The rows of each matrix lie in a flat space through zero, up to rounding. After each matrix: how many dimensions does the smallest such space have?
In the rows, zero is written as 128.

[[151 117 138 123 146 145 133 160 107 124 113 156 138 139 123 136 107 115
   99 117  94 138]
 [117 137 140 117 123 131 105 116 131 125 159 122 126 119 107 112 142 146
  145 143 159 113]
 [138 140  32 173 156  76 153  81 161  99 115  43 122 127 172 144 140  91
  143 148 159 150]
 [123 117 173 102 109 151 111 144 115 139 141 163 128 126 102 122 125 150
  127 120 122 113]
 [146 123 156 109 148 155 111 160 102 120 140 163 141 133  99 122 113 130
  105 129 112 125]
 [145 131  76 151 155 109 150 119 137 111 120  90 119 135 150 142 137  99
  120 142 136 150]
 [133 105 153 111 111 150 142 152 118 143 131 151 101 136 119 142 144 131
  113 124 117 135]
 [160 116  81 144 160 119 152 135 127 106 115 102 119 140 144 152 128  93
  105 136 121 154]
 [107 131 161 115 102 137 118 127 129 146 136 147 125 122 118 117 135 151
  141 123 132 114]
 [124 125  99 139 120 111 143 106 146 126 130  93 108 127 144 139 149 121
  141 137 149 135]
 [113 159 115 141 140 120 131 115 136 130 142 108 120 125 135 110 153 127
  136 150 152 132]
 [156 122  43 163 163  90 151 102 147  93 108  64 130 133 162 154 122  86
  125 138 138 152]
 [138 126 122 128 141 119 101 119 125 108 120 130 169 121 121 123  86 130
  134 116 119 113]
 [139 119 127 126 133 135 136 140 122 127 125 133 121 134 127 137 130 120
  116 128 120 136]
 [123 107 172 102  99 150 119 144 118 144 135 162 121 127 108 131 127 148
  128 115 118 116]
 [136 112 144 122 122 142 142 152 117 139 110 154 123 137 131 140 120 123
  109 113  98 136]
 [107 142 140 125 113 137 144 128 135 149 153 122  86 130 127 120 181 136
  133 150 156 135]
 [115 146  91 150 130  99 131  93 151 121 127  86 130 120 148 123 136 124
  151 138 153 128]
 [ 99 145 143 127 105 120 113 105 141 141 136 125 134 116 128 109 133 151
  156 127 145 109]
 [117 143 148 120 129 142 124 136 123 137 150 138 116 128 115 113 150 138
  127 143 142 127]
 [ 94 159 159 122 112 136 117 121 132 149 152 138 119 120 118  98 156 153
  145 142 151 116]
 [138 113 150 113 125 150 135 154 114 135 132 152 113 136 116 136 135 128
  109 127 116 134]]
  5

[[160 135 172 111 109 101 134 100 104 115  95  97 121 146 126 126 138 128
  121 167 118 159]
 [135 140 144 165 173 141 131  92 122 107 118 132 140 147 110 102 123 143
  129 163 147 134]
 [172 144 149 142 204 200 192 142 112  63  88 153 184 159  81  58 116 126
  125 168 118 115]
 [111 165 142 164 120  67 103 131 161 163 159 151 127  50 162 167 136 128
  118 125 135 103]
 [109 173 204 120 106  89  70 169  94 190 162  82  71  83 138 174  76 131
  203 127 132 145]
 [101 141 200  67  89  46 147 168 147 183 118 171 155  94 154 121 236 166
   89 120 125 115]
 [134 131 192 103  70 147 159 120  96 163 135 102 102 119 122 148 153 134
  137 148 120 126]
 [100  92 142 131 169 168 120 199 188  89 134 141 175 223 145 104 145 153
  104 126 173 136]
 [104 122 112 161  94 147  96 188 154  82 140 107  78 158 151 105 135  81
   91 127 150 201]
 [115 107  63 163 190 183 163  89  82 146 122 128 151 139 120 106  86 117
  138  97 119 118]
 [ 95 118  88 159 162 118 135 134 140 122 130 148 174 162 151  85 172 140
   68  99 157 158]
 [ 97 132 153 151  82 171 102 141 107 128 148 123  55 129  89 142 104 113
  162 150 146 153]
 [121 140 184 127  71 155 102 175  78 151 174  55 122 177 116 189  74 145
  164 121 156 170]
 [146 147 159  50  83  94 119 223 158 139 162 129 177 118 137 163 146 160
  134  86 122  98]
 [126 110  81 162 138 154 122 145 151 120 151  89 116 137 183 130 105  88
  106 100 130 146]
 [126 102  58 167 174 121 148 104 105 106  85 142 189 163 130 134  82 106
   96 113 116 143]
 [138 123 116 136  76 236 153 145 135  86 172 104  74 146 105  82 166 109
  110 130 146 149]
 [128 143 126 128 131 166 134 153  81 117 140 113 145 160  88 106 109 140
  140 112 141 157]
 [121 129 125 118 203  89 137 104  91 138  68 162 164 134 106  96 110 140
  147 133 110 126]
 [167 163 168 125 127 120 148 126 127  97  99 150 121  86 100 113 130 112
  133 176 103 115]
 [118 147 118 135 132 125 120 173 150 119 157 146 156 122 130 116 146 141
  110 103 147 127]
 [159 134 115 103 145 115 126 136 201 118 158 153 170  98 146 143 149 157
  126 115 127  54]]
  12

[[ 83 144 139 103 145 117 115 116 118 134 103 141 114 125 146 130  79 136
  124 135 122 113]
 [144  67 116 191 122 154 133 134 145 130 123 148 152 123 131 116 158 133
  121 134 118 167]
 [139 116 100 110 127 150 110 128 145  97 153 108 129 124 154 125 142 139
  127  98 127 115]
 [103 191 110  35 135  77 101 130 120 125 130  93 125 128 126 123  92 126
  119 114 136  93]
 [145 122 127 135  59 151 110 118 142 139 160 110  94 142 121 118 164 109
  130 144 105 128]
 [117 154 150  77 151 120 142 133 123 120 132 116 128 143 122 125 101 117
  145 133 138 104]
 [115 133 110 101 110 142  94 116 136 108 138 116 102 122 152 125 119 135
  127 116 117 102]
 [116 134 128 130 118 133 116 115 125 136 130 129 109 126 147 137 122 136
  118 122 120 125]
 [118 145 145 120 142 123 136 125 117 127 118 136 119 128 125 136 109 128
  136 133 134 115]
 [134 130  97 125 139 120 108 136 127  92 112 132 135 101 120 126 125 137
  133 117 138 111]
 [103 123 153 130 160 132 138 130 118 112  93 159 126 122 121 125  87 126
  150 151 133 112]
 [141 148 108  93 110 116 116 129 136 132 159  92 128 136 134 127 147 127
  115 106 128 125]
 [114 152 129 125  94 128 102 109 119 135 126 128  86 121 134 138 120 129
  124 133 115 109]
 [125 123 124 128 142 143 122 126 128 101 122 136 121 117 138 132 118 136
  138 120 132 110]
 [146 131 154 126 121 122 152 147 125 120 121 134 134 138  73 110 133  94
  163 170 137 120]
 [130 116 125 123 118 125 125 137 136 126 125 127 138 132 110 108 131 114
  135 147 124 132]
 [ 79 158 142  92 164 101 119 122 109 125  87 147 120 118 133 131  62 135
  132 139 133 102]
 [136 133 139 126 109 117 135 136 128 137 126 127 129 136  94 114 135 106
  140 156 127 130]
 [124 121 127 119 130 145 127 118 136 133 150 115 124 138 163 135 132 140
  116 105 122 132]
 [135 134  98 114 144 133 116 122 133 117 151 106 133 120 170 147 139 156
  105  74 134 125]
 [122 118 127 136 105 138 117 120 134 138 133 128 115 132 137 124 133 127
  122 134 114 133]
 [113 167 115  93 128 104 102 125 115 111 112 125 109 110 120 132 102 130
  132 125 133  94]]
  7

[[ 12  93 123 122 133 154  96 115 121 135 179  60 140 112 175 108 207 177
  137  84 171  98]
 [ 93  75 165 136 107 162 124 164 133 188 133  99 137  98 159 117 136 148
  122 131 190 104]
 [123 165  72  93 172 130 192 122 174  86 162 129 147 123 134 118 134 136
  108 152  93 143]
 [122 136  93 135 109 117 160  93 128  64 150 147 119 125 158 132 130 122
   83 174 148 103]
 [133 107 172 109  77 107 103 120 162 176  99 134 135  81 150 181  88 124
  188 151 168 117]
 [154 162 130 117 107 103 119 113 155  98 110 168 140 135 119 149 120 128
  169 160 132 129]
 [ 96 124 192 160 103 119  81  99 114 172 106 125  80 133 134 108 153 106
  167 114 144 106]
 [115 164 122  93 120 113  99  47 173 114  88 161 103 134 133 116 201 137
  140  97 119 196]
 [121 133 174 128 162 155 114 173 107 160 118 112 148 159 100  69 169 141
  149 120 140 111]
 [135 188  86  64 176  98 172 114 160  78 134 139 154 141 106 120 137 124
  148 145  68 150]
 [179 133 162 150  99 110 106  88 118 134  91 156  98 128 124 148 100 106
  143 149 144 126]
 [ 60  99 129 147 134 168 125 161 112 139 156  98 131 145 145  77 195 162
  104 101 161 117]
 [140 137 147 119 135 140  80 103 148 154  98 131 128 134 114 127 163 152
  163  85 130 175]
 [112  98 123 125  81 135 133 134 159 141 128 145 134  82 167 153 111 120
   85 148 166 122]
 [175 159 134 158 150 119 134 133 100 106 124 145 114 167  92 114 107 108
  137 143  97 118]
 [108 117 118 132 181 149 108 116  69 120 148  77 127 153 114  92 170 143
   99  75 111 126]
 [207 136 134 130  88 120 153 201 169 137 100 195 163 111 107 170  38 100
  126 191 129 127]
 [177 148 136 122 124 128 106 137 141 124 106 162 152 120 108 143 100 105
  112 143 121 128]
 [137 122 108  83 188 169 167 140 149 148 143 104 163  85 137  99 126 112
   29 130 116 132]
 [ 84 131 152 174 151 160 114  97 120 145 149 101  85 148 143  75 191 143
  130 104 144 118]
 [171 190  93 148 168 132 144 119 140  68 144 161 130 166  97 111 129 121
  116 144  83 137]
 [ 98 104 143 103 117 129 106 196 111 150 126 117 175 122 118 126 127 128
  132 118 137 103]]
  11

[[101 118 105 158 139 135 123 126 131 111 119 146 121  93 138 123 109 145
  142 124 148 134]
 [118 108 130 121 133 116 106 140 121 141 104 135 132 120 155 123 117 104
  129 125 135 111]
 [105 130 118 147 144 135 128 113 143 114 129 150 133 123 128 136 126 155
  118 132 136 137]
 [158 121 147 113 119  97 136 135 118 139 118 111 139 117 113 132 143 133
  117 132 146 107]
 [139 133 144 119 101 136 175 130 111 141 151 102 160 134 112 133 133 107
  104 143 147 127]
 [135 116 135  97 136  70 119 127 136 159  76 132  92 140 138 141 142 153
  133 129 129 105]
 [123 106 128 136 175 119  67 147 172 153 129 170 144 141 156 167 102  97
  122  81  98 154]
 [126 140 113 135 130 127 147 123 107 140 130  92 133 130 108 135 110 166
  135 120 132 137]
 [131 121 143 118 111 136 172 107 168 141 150 144  90 122 124 163 115 102
  152 121  99 133]
 [111 141 114 139 141 159 153 140 141  74 116 144  91 117 109  99 122 133
  131 133 114 157]
 [119 104 129 118 151  76 129 130 150 116  57 158  79  92 132 127 133 163
  133 135 147 104]
 [146 135 150 111 102 132 170  92 144 144 158 115 108 133 109 157 129 128
  146 134 102 114]
 [121 132 133 139 160  92 144 133  90  91  79 108 196 101  86 104 150 214
   49 168 204 100]
 [ 93 120 123 117 134 140 141 130 122 117  92 133 101 124 145 108 104 113
  135 139 119 118]
 [138 155 128 113 112 138 156 108 124 109 132 109  86 145 103 114 144 156
  147 143 102 128]
 [123 123 136 132 133 141 167 135 163  99 127 157 104 108 114 132 124 109
  121 130 123 147]
 [109 117 126 143 133 142 102 110 115 122 133 129 150 104 144 124 105 129
  138 131 130 100]
 [145 104 155 133 107 153  97 166 102 133 163 128 214 113 156 109 129  26
   93 131 157 111]
 [142 129 118 117 104 133 122 135 152 131 133 146  49 135 147 121 138  93
  187 111  91 146]
 [124 125 132 132 143 129  81 120 121 133 135 134 168 139 143 130 131 131
  111 128 127 113]
 [148 135 136 146 147 129  98 132  99 114 147 102 204 119 102 123 130 157
   91 127 148 117]
 [134 111 137 107 127 105 154 137 133 157 104 114 100 118 128 147 100 111
  146 113 117 120]]
  10
